All groups share one centre, and each spreads out both ways along 10 directions, with some noise.
In the rows, 128 means zero.
Known rows, each followed by its group:
[123  77  81 126  80 189 143 165 156 146 138 155 107 168 132 153] => z_887
[ 80 125 122 202 102  73 151 116 172 133  94 142 133 127 209 116] => z_887
[116 104 129 104 182  98 119 106 111 152 133 109  98 105 108 134] => z_682
[177  98 115 147 126 112  97 178 144 133 151 138 101 138  93 178] => z_50
[165 113  52 127 160 171 156 115 141 160 110 172 156 140  91 151] => z_263
[119  80 102 166 119 153 111 125  96 117  96 147 117 114 141 167] => z_502
[140  97  82 120 106 194 113 155  85 113 152 147 153 152 113 143] => z_50
[ 84 137 118 144 154  59 130 114 133  84  96 124 133  80 136 111] => z_887
[147 165 120  83 115 134 107 154 127  79 174 126 148 145  97 122] => z_887
[139 118 159 126 174  89 104 164 109 143 190 102 155 116 150 105] => z_682
[149 177 107 111  69 136  68 105  75 115 167 176 135 129 144 139] => z_50
[154 152 102 113 132  76 102 120 118 110 177 136 123 141 134 121] => z_914
[191 127  91 138  76 178 121 108  97 114 114 162  79 148  77 152] => z_914
[ 82 122 130 146 119  70  97 137 118  78 109 129 139 115 154 138] => z_887
[ 99 113 132 161 129  96 108 104 104 137  77 145 127  95 141 135] => z_887
[148 115 122 104 183 116 117 119 117 128 137 108 107 111  92 161] => z_263
[135 114  93 164 146 181 136 145 121 142 173 129 161  79 138 156] => z_502
[141 174 133 154 130 137 136 119 128 124 158 118 186 115 154 138] => z_502
[127 105 130 129 130 133 162 110 147 192 149  91 104 169 125 132] => z_263
[ 55 102 169 137 103  91 107 175 140 118 133  98 153 137 143 112] => z_513
[110 140  73  92 119 128 120  77 132 132 164 132  75 118 167 194] => z_50
[146 140 181 130 149  94  94 115 104 141 168  69  98 110 137 170] => z_914
[ 90 156  82 143  82 179 157  30 108 147 126 129 124 104 150 150] => z_513
[109 123 125 127 162  95 148 131 125 119 115 134 155 131 142  69] => z_682
[ 89 131 133 107 142 146 106 130 134 157 165 146 165 113 223 168] => z_682
[107  94 120 135  83 156 104 131 105  98 124 118  89 124 104 160] => z_513
[106 170 126 134 139 105 103 123  83  85 134 127 223 113 136 115] => z_887
[120 120 115 102 133 158 134 144 152  83 106 151  76  69 101 118] => z_502
[167 154 144  87 138 144 157  84 127 176 137 107  97 161  75 102] => z_263
[135  65 152 153 101  82 110 160 112 219 134 138  96 191 119 111] => z_914
[106  68 107 168 142 104 136 147 121 142 144 100 136 152 140 128] => z_513
[154  80  49 102 171 159 161 150 154 126 138 145 117 145  69 126] => z_914
[104 150 120 177  46 127 102  92 119 156 145 150  95  86 144 141] => z_914
[103  96 135 156 120 100  83 117  73 157 123 154 136 107 160 138] => z_50
[119 141 160 102 141 189 124 145  91  71 112 117 177 122 158 117] => z_682
[ 84  97 108 178 126 105  99 153 137 152 114 172 148  54 116 134] => z_263
[100 134  91  97 142 142 133 123 120 162 123 155 193 120  97 111] => z_502
[182 155 113  91  95 130  96 142 120  95 161 134 120 182 106 143] => z_914
[ 79 134 109 139  74 128 119 110  90 105 119 134 156 134 134  98] => z_513
[103 113 108 167 150 125 149 105 124 144 111 142 163  96 156 110] => z_887
[107 122 114 130 147 103 130 157 181  81  79 151 145 124 148 156] => z_513
[100 120  80 144 130 180 161 120 135 142 167 104 175 135 148 161] => z_263
[134 176 168 123 134 117 105 123 120  85 115 121 134  77 116 139] => z_887
[154 162  98  87 129 141 131 117 168 114 146 133  96 125 122 194] => z_50
[ 91 108  93 176  54 160 132  95 109 135 138 122 100 134 147 148] => z_50
[ 85 103 118 137 107 150 139  84  78 151 191  59 107 134 118 129] => z_513
[169 129 107 181  81 198 137 115  93 130 120 148 136 113 111 140] => z_502
[178 127 166 111 145 139 136 140 165 161 129 116  98 175 148 171] => z_263
[ 97 134  92 104 132 139 124 146 139  47 113 142 125  76  92 109] => z_887
[103  89 109 173 103 140 144 178 116 120 129 137 191 168 128  63] => z_50
[119  96 131 118 129 131 110 102  65 187 181 108 111 145 137 117] => z_263
[138 155 122 123 131 157 123 148 114  98 167 138 173 103 145 102] => z_682
[175 153 114 156 104 193 118 124  81  76  86 154 189 132 108 148] => z_502
[102 161 134 167  48 147 120 124 131 119 147 141 159 128 185 135] => z_50
[ 79 114  94 150 101 141 143  85 103  96  96 121 114 119 149 130] => z_263
[122 147 173 100 121 140  95 144  83 113 102 150 173 152 154  98] => z_682
[ 94 142 147 148 114 148 147 123 131 142 171  79 172 134 175 132] => z_513
[ 92 118 130 115 160 142 130 116 115 127 124 103 144 108 138 149] => z_50
[154 136 147 151  54 187 135 137 140 192 132 160 119 130 100 117] => z_914
[119 118 164 172  64  89 124 132 172 120 174  58  61 144 150 186] => z_887
[114 112 206 114  93 179 117 175 151 214 139 118 149 147 102 127] => z_914
[117 125  91 141 139  96  88 147 104 107 222 106 169 104 141 159] => z_682
[122  67 107 172 107 163 125 217 130 109 164 114 184 178 145 140] => z_50
[151 103 109 125  70 159 134 133 148 157 154 120  63 171  85 154] => z_887
[129 134 164 104 130 188 131 124 100 144  69 168 130 113 151  88] => z_682
[121  96  50 144  59 151 161 103 143 128 104 148  75 180  73 138] => z_914
[121 110 136 159 111 107  78 146 111 120 128 150 113 132 213 185] => z_502
[103  81 109 100 146 107 110 191 158 180 193 131 132 157 138 130] => z_502
[132  89 113 171 118 173 121 136  90  77  82 132 149 145 149 175] => z_502
[122 154 157 130 106 148 113  93 113 128 109 118 152 126 150 174] => z_502
[179  82 109 105 145 111 101 132 104 148 106 157  80 167  82 147] => z_682
[116 130  86 175  71 184 145 136 148 100 117 148 156 117 129 171] => z_263
[171 123 111 176 160 167 157  91 126 104 100 125 105  77 126 147] => z_914
[102 102 122 134 149 127 124 130 132 190 171 110 171 134 143 153] => z_502
[ 85 104 106 149 127 100  80 138  72 131 151 178 159 104 176  96] => z_263
[163 125 134 123  84 168  96 159 123 112 129 162  83 121 118 139] => z_502
[125 142  99 131 130 148 153 157 152  78 138 138 166 143 160 110] => z_682
[132 138 132 127 184 114 141 118 141 121 120 125 103  57 123 126] => z_887
[127 157  88 142 163 101 182  75 150 171 123 137 164 129 129  73] => z_513
[107 144  62 129 137 107 122 110 107  44  92 149 154 128 156 135] => z_914
[113 140 124  93 129 140 132 116 115 107  62 170 142 152 142  97] => z_682
[133 120  95 121 155  97 139 106 119 194 210 117 119 144 143  96] => z_513
[198 161 133  82 142 187 157 146 149 138 161 129 113 145  86 106] => z_50
[154 124 125 170  79 146 134 167 114 167 154 175 167 160 121  52] => z_513
[ 97  76 150 145 171 138 130 157 145 110 132  47 131 106  96 234] => z_50
[128 110 116 147 155 109  98 108  87 180 149 137 147 126 166 150] => z_513
[134 143  71 131 154 127 111 140 124 137 172 192 161  50 138 114] => z_914
[113 129 112 150 105  89 132 128 151 132 114 145 123 120  94  86] => z_263
[128 113  92 175 141 184 163  76 113 134 119  86 141 124 160 194] => z_513
[167 133 120 153  90 138 133 163 178 155 134 161 129 149  99 134] => z_263
[170 115 139 129 164 140  93 177  55  78 174 125 170 118  99  80] => z_682

New rows. What belongs after each?
[130 119 132 146 171 139 172 121 191 156 143  92 125 115 160 181] => z_513
[149 116  91 137 155 131 121 115  93 188 161 151 149  99  91 125] => z_502
[160  99 119 164 116 112 110 176 118  91 155 123 133 188 165 138] => z_502
[146  91  79 153  91 144  99 154 115  74  59 191  98 124  98 174] => z_513
[ 90 123 180 201  96  87 144 113 155 158 121  82 117 103 155 135] => z_50
[159 114  67 101 190 111 107 114 117  77 111 140  95 124 113 199] => z_513
[122 200 139  99 138 102 121  92 168 107 105 133 127  84 127 170] => z_50
[136 129 127 127  93 167 133  96 149 186 107 158  80 110 126 158] => z_682
[118 137 158 125  70 141 151 184 162  86 142  99 116 140  70  66] => z_513
[124 132 161 117 127 126 128 115 141 107  96 106 105 139 162 155] => z_263
[105 130  97 123  88  68 135 137 175  98 107 161  97 171 141 101] => z_887
[ 93  56 101 140 149 109 110 156 101 157 109 152 135 133 127 129] => z_914
[143 175  91  88  84 186 132 144 131  80 185 140 170 168 144 117] => z_50
[114 165 200 117  92  88 102 122 124 110  81 152  97 116 171 103] => z_263
[ 88  98  85 180  96 136 182 109  99 128 165  83 166 173 126  51] => z_513
[107 121  93 130 128 163 155  71  96 144 118 113 118 104 100 127] => z_263
[117 133 129 134 113 119 120  97 110 127 114 125  98 106 107 112] => z_263
[122 184 158 107 157 102 148  96 188 126 118  89 115  89 124 161] => z_50
[106 173 130 136  59 163 131  93 119 110 159  98 131 125 134 131] => z_50
[172 117  80 183  81 121 121 153 123 144 161 177 119 125  92 104] => z_682
[129  81 149 134 192 102 129 134 137 160 115  96 105 105  96 154] => z_50
[125  69 160 164 153  84 113 175 130 174 103 128 143 134 107 119] => z_513
[126  68 145 144 190 140 161 140 145 166 134  89  91 107 151 130] => z_682
[116 147 171  88 123 128  99 125 131 133 171  78 115 127 115 169] => z_914
[112 143 138 151 136 102 161 108 175  94 129  95  71  90 146 120] => z_502
[170  91 156 128 192 111 121 144 115 142 145  88 105 143 115 155] => z_914
[139 150 168 114 168 114 110  89  84 172 150  91 155 107 115 144] => z_513
[132 116 109 104 150 106 124 101 137 168 104 148  92 134 119 145] => z_682
[ 84  62  80 146  94 133 170 132 142 126  82 140  96 149  78  96] => z_502
[155 127  99 137 100 146 114 147 124  40  65 164 140 135  88 144] => z_513
[ 75 151 149 134 134  84 103 121 106  84 146  94 135  58 119 105] => z_263
[176 103  87 161 119 131 142 126 127  92 124 129 100 188 139 156] => z_914
[ 63 132 125 154 120 111 148 124 156 147 112 131 154  85 143 111] => z_263
[107  66  92 161  97 142 133 136 121 147 162 103 100 155 140 146] => z_50
[ 81 146  68 118  77 106 123  50 102 124 141 143  95 123 155 123] => z_50
[ 63 107  84 125  95 101 151 111 151  96  93 118 109 151  93 114] => z_887
[147 143 173 145 135 139 117 148 133 137 116 122 151 101 113 133] => z_50
[126 192 134 138  99  87 136 121 145  72 167  88 139 113 112 114] => z_887
[159 117 150 133 159 103  73 157 116 102  95 159  82  69  94 178] => z_263
[122 128 107 160  83 141 113 127 102 168 159 159 149  74  78  98] => z_263
[159 145 168  75 133 181 122 156 109  94  68 172 152 173 159  97] => z_682
[ 97  81 102 142 115 184 170 146 176 153 142 100 106 137 146 165] => z_887
[141 145 121  85 160 123 152 140 140 125 138 104 156 142  68  98] => z_502
[137 159  99 125  97 111 106  93 123  93 108 128 101  92  59 165] => z_50
[100 164 139  82 118  92 134 122 146  91 115 127 168 160 113  89] => z_914
[139 102 111 141 103 125 101 148  53 134 160 156 153 150 117  75] => z_50
[171 135  95 114 127  99 117 139 159 137 185 143  97 160 145 150] => z_50
[127  85 101 149  63 149 109 132 109 217 147 160 128 165  91 120] => z_502
[168 117 153 103 191  92  91 169  72 137 167 139 149 131 128  81] => z_682
[135 117  83 163 144 174 114 165 122 126 178 162 165  70 173 156] => z_502
[169  96 158 160 119 155 130 177 126 128 125 112 143 136  97 136] => z_513
[157 140 142 119 166  92 129 169 197  89 134 108 132 159 145 173] => z_263
[111  79 118 159 128  83 122 126 153 171 164  76  88 138 127 197] => z_682
[ 86 149 124 114 107 128 166 129 174  73 135  88 126 130 116 105] => z_513
[133  57 125 121 129 120 125 158 132 149 140  89  69 181  80 136] => z_502
[104 153 142 182 112  74 146 104 177 134 110 129 115 121 187 123] => z_887
[134 155 132  93 110 138 156 122 162 143 129 119 112 136  49  83] => z_502
[139  86 126  92 159 112 124 149 120 159 129 118 102 180  61 123] => z_914
[103 150 139 139 140 168 118 130 121 109 119 145 176  57 168 143] => z_914
[139  93 126 156 116 115 110 193 102  87 143 126 168 179 114  99] => z_513
[128 136 124  89 133 168 117 140 115  59 104 115 152 165 149 184] => z_682
[120  94  86 113 149 132 133 144 131 147 117 163 136 130  86 106] => z_914
[106  56  77 156 168 153 161 122 114 176 135 104 155 125  66 135] => z_502
[129 158 102 124 103 131 175 145 170  82 144 125 148 152 114  73] => z_513
[141 109 129 145 123 143 168 157 159 109  68 158 119 173 139  82] => z_682
[163  67 148 150 141 168 148 176 137 157 145  86 106 138  91 152] => z_50
[137 133 112 160  99 147 122 133  97 128 119 136 215 190 136 139] => z_502
[110 168 123 142 119 114 120 122 159  65 123 160 105  54 219 135] => z_502
[149 160 128 137 110  88 142 109 171 124 139 108  93 124  85 136] => z_50
[102  84  69 194 112 116 162 105 119 188 135 139 154 139 118 113] => z_502
[118  66 149 114 171 148 144 135 132 149  73 120  83 154 154 149] => z_682
[ 87 161 134 115 127 126 111  91  98  96 127 109 164 101 133 140] => z_50
[127 165 155 128  80 163 140 150 136  67 138  92 157 140 105 110] => z_513
[102 118 148  73  88  80 106 143 131 117 141  91 124 235 106 136] => z_914
[110 158  84 161  85  75  96 139 138 131 229 119 182 115 132 167] => z_682
[163 122  72 132 111 133 181 138 217 147 143 154  79 170 121 134] => z_50
[111 162 116 191 121  95 125  89 114 102 117 145 141  72 196 113] => z_914
[111 110  89 163  81 101 127 110 130 138  68 191  93 137 131 106] => z_887
[175 159 101  99  99 144  91 116  80  96 115 163 133 139  64 132] => z_682
[157 157 135  92 121 142  86 128  70 119 155 128 177 130  85 135] => z_887
[155 105 112 130 167 140 117 147  98 153 208 101 154 127 120 152] => z_887
[138 102  99 170 114 129 153 120 162 159 130 130  88 120 102 140] => z_682
[115 185 139 177 115 120 119 111 116  88 118 148 177  61 156 111] => z_887
[154 106 108 159  93  99 135 136 149 159 150 139  81 158 107 116] => z_50
[127 119 104 118 189 139 109 108  92 160 135 135 173  79 108 170] => z_502
[153 100 109 116 105 192 136 152 149 150 173 118  83 133 102 164] => z_887
[154 126  73 157 132 156 141 153 176 104 133 147 160  98  68 174] => z_263
[149 131 165 148 102 175 177 117 156 155  77 110 128 155  89 104] => z_914
[143 133 119 114 132  76 128 103 156 161 121 126  90 143  79 152] => z_682
[155 117 115 120 163 109  93 144  75 151 171 154 129  99 119  97] => z_682
[135 153 117  97 158  97 121 114 132 119 163 110 141 113 105 123] => z_682
[ 97 144 117 150  87 146 156  93 153 124  94 115 123 121 109 152] => z_682
[154 146 162  73 150 180 118 152 108  79  85 148 159 162 157 110] => z_682
[150 134  96 170 112 208 121 124  96 157 157 164 189  74 127 154] => z_502
[120 124 131 147 155 105 148 142 179 119 110 142 110 101 189 129] => z_887
[155 192 149 115 150 117 140 150 151  89 135 135 193 150 156  86] => z_914
[172 107 169 116 179 155 156 144 129 129 109 104  87 125  98 111] => z_682
[101 132 169 128 137 160 145 111 130 170 133  97 118  79 155 149] => z_682
[111 115  87 115 111 123 153  94 118 155 190  98  85 134  95  86] => z_513
[ 91 111  83 129  89 154  77 101  65 124 116 174 138 106 160 176] => z_50
[111 136 107 156 132 126 131 140 139  80 174 115 115  51 130 127] => z_887
[141  62 107 181 168 110 133 165  97 142 163 101 167 180 163 137] => z_513
[127 172 115 113 110  96  77 131 109 107 190 124 181 132 126 155] => z_682
[111 100 128 102 176 130 140 156 154  82 132  82 145 170 181 175] => z_682
[174 140  78 138 156 143 163 114 160 132 125 154 134 124 131 140] => z_513
[170 156 123 136 120 164 127 129 132 122 154 138 128 100 130 149] => z_914
[124 129 119 148 127 142  89 147 120  90 128 158 129  83 199 176] => z_502
[153 129 107 141 117 149 154 165 178 132 135 174 136 154 168  97] => z_682
[143 100 118 134 182  71  97 112  82 147 142 118 134 130 136 162] => z_502
[133 136 145 171 153 139 152 116 119 158 141  82 202 136 170 147] => z_513
[ 86 101 125 151 159  91 113 122 148 111  82 118 136  86 110 194] => z_50
[149  79  44 161 175 133 167 150 144 109 114 153 147 156 138 115] => z_914
[130 130 142  92  75 180 129 173 159 118 131 136 115 153  96 123] => z_502
[103 151 190 126 117  81 110 135 140 160 123 142 130 109 160  84] => z_263
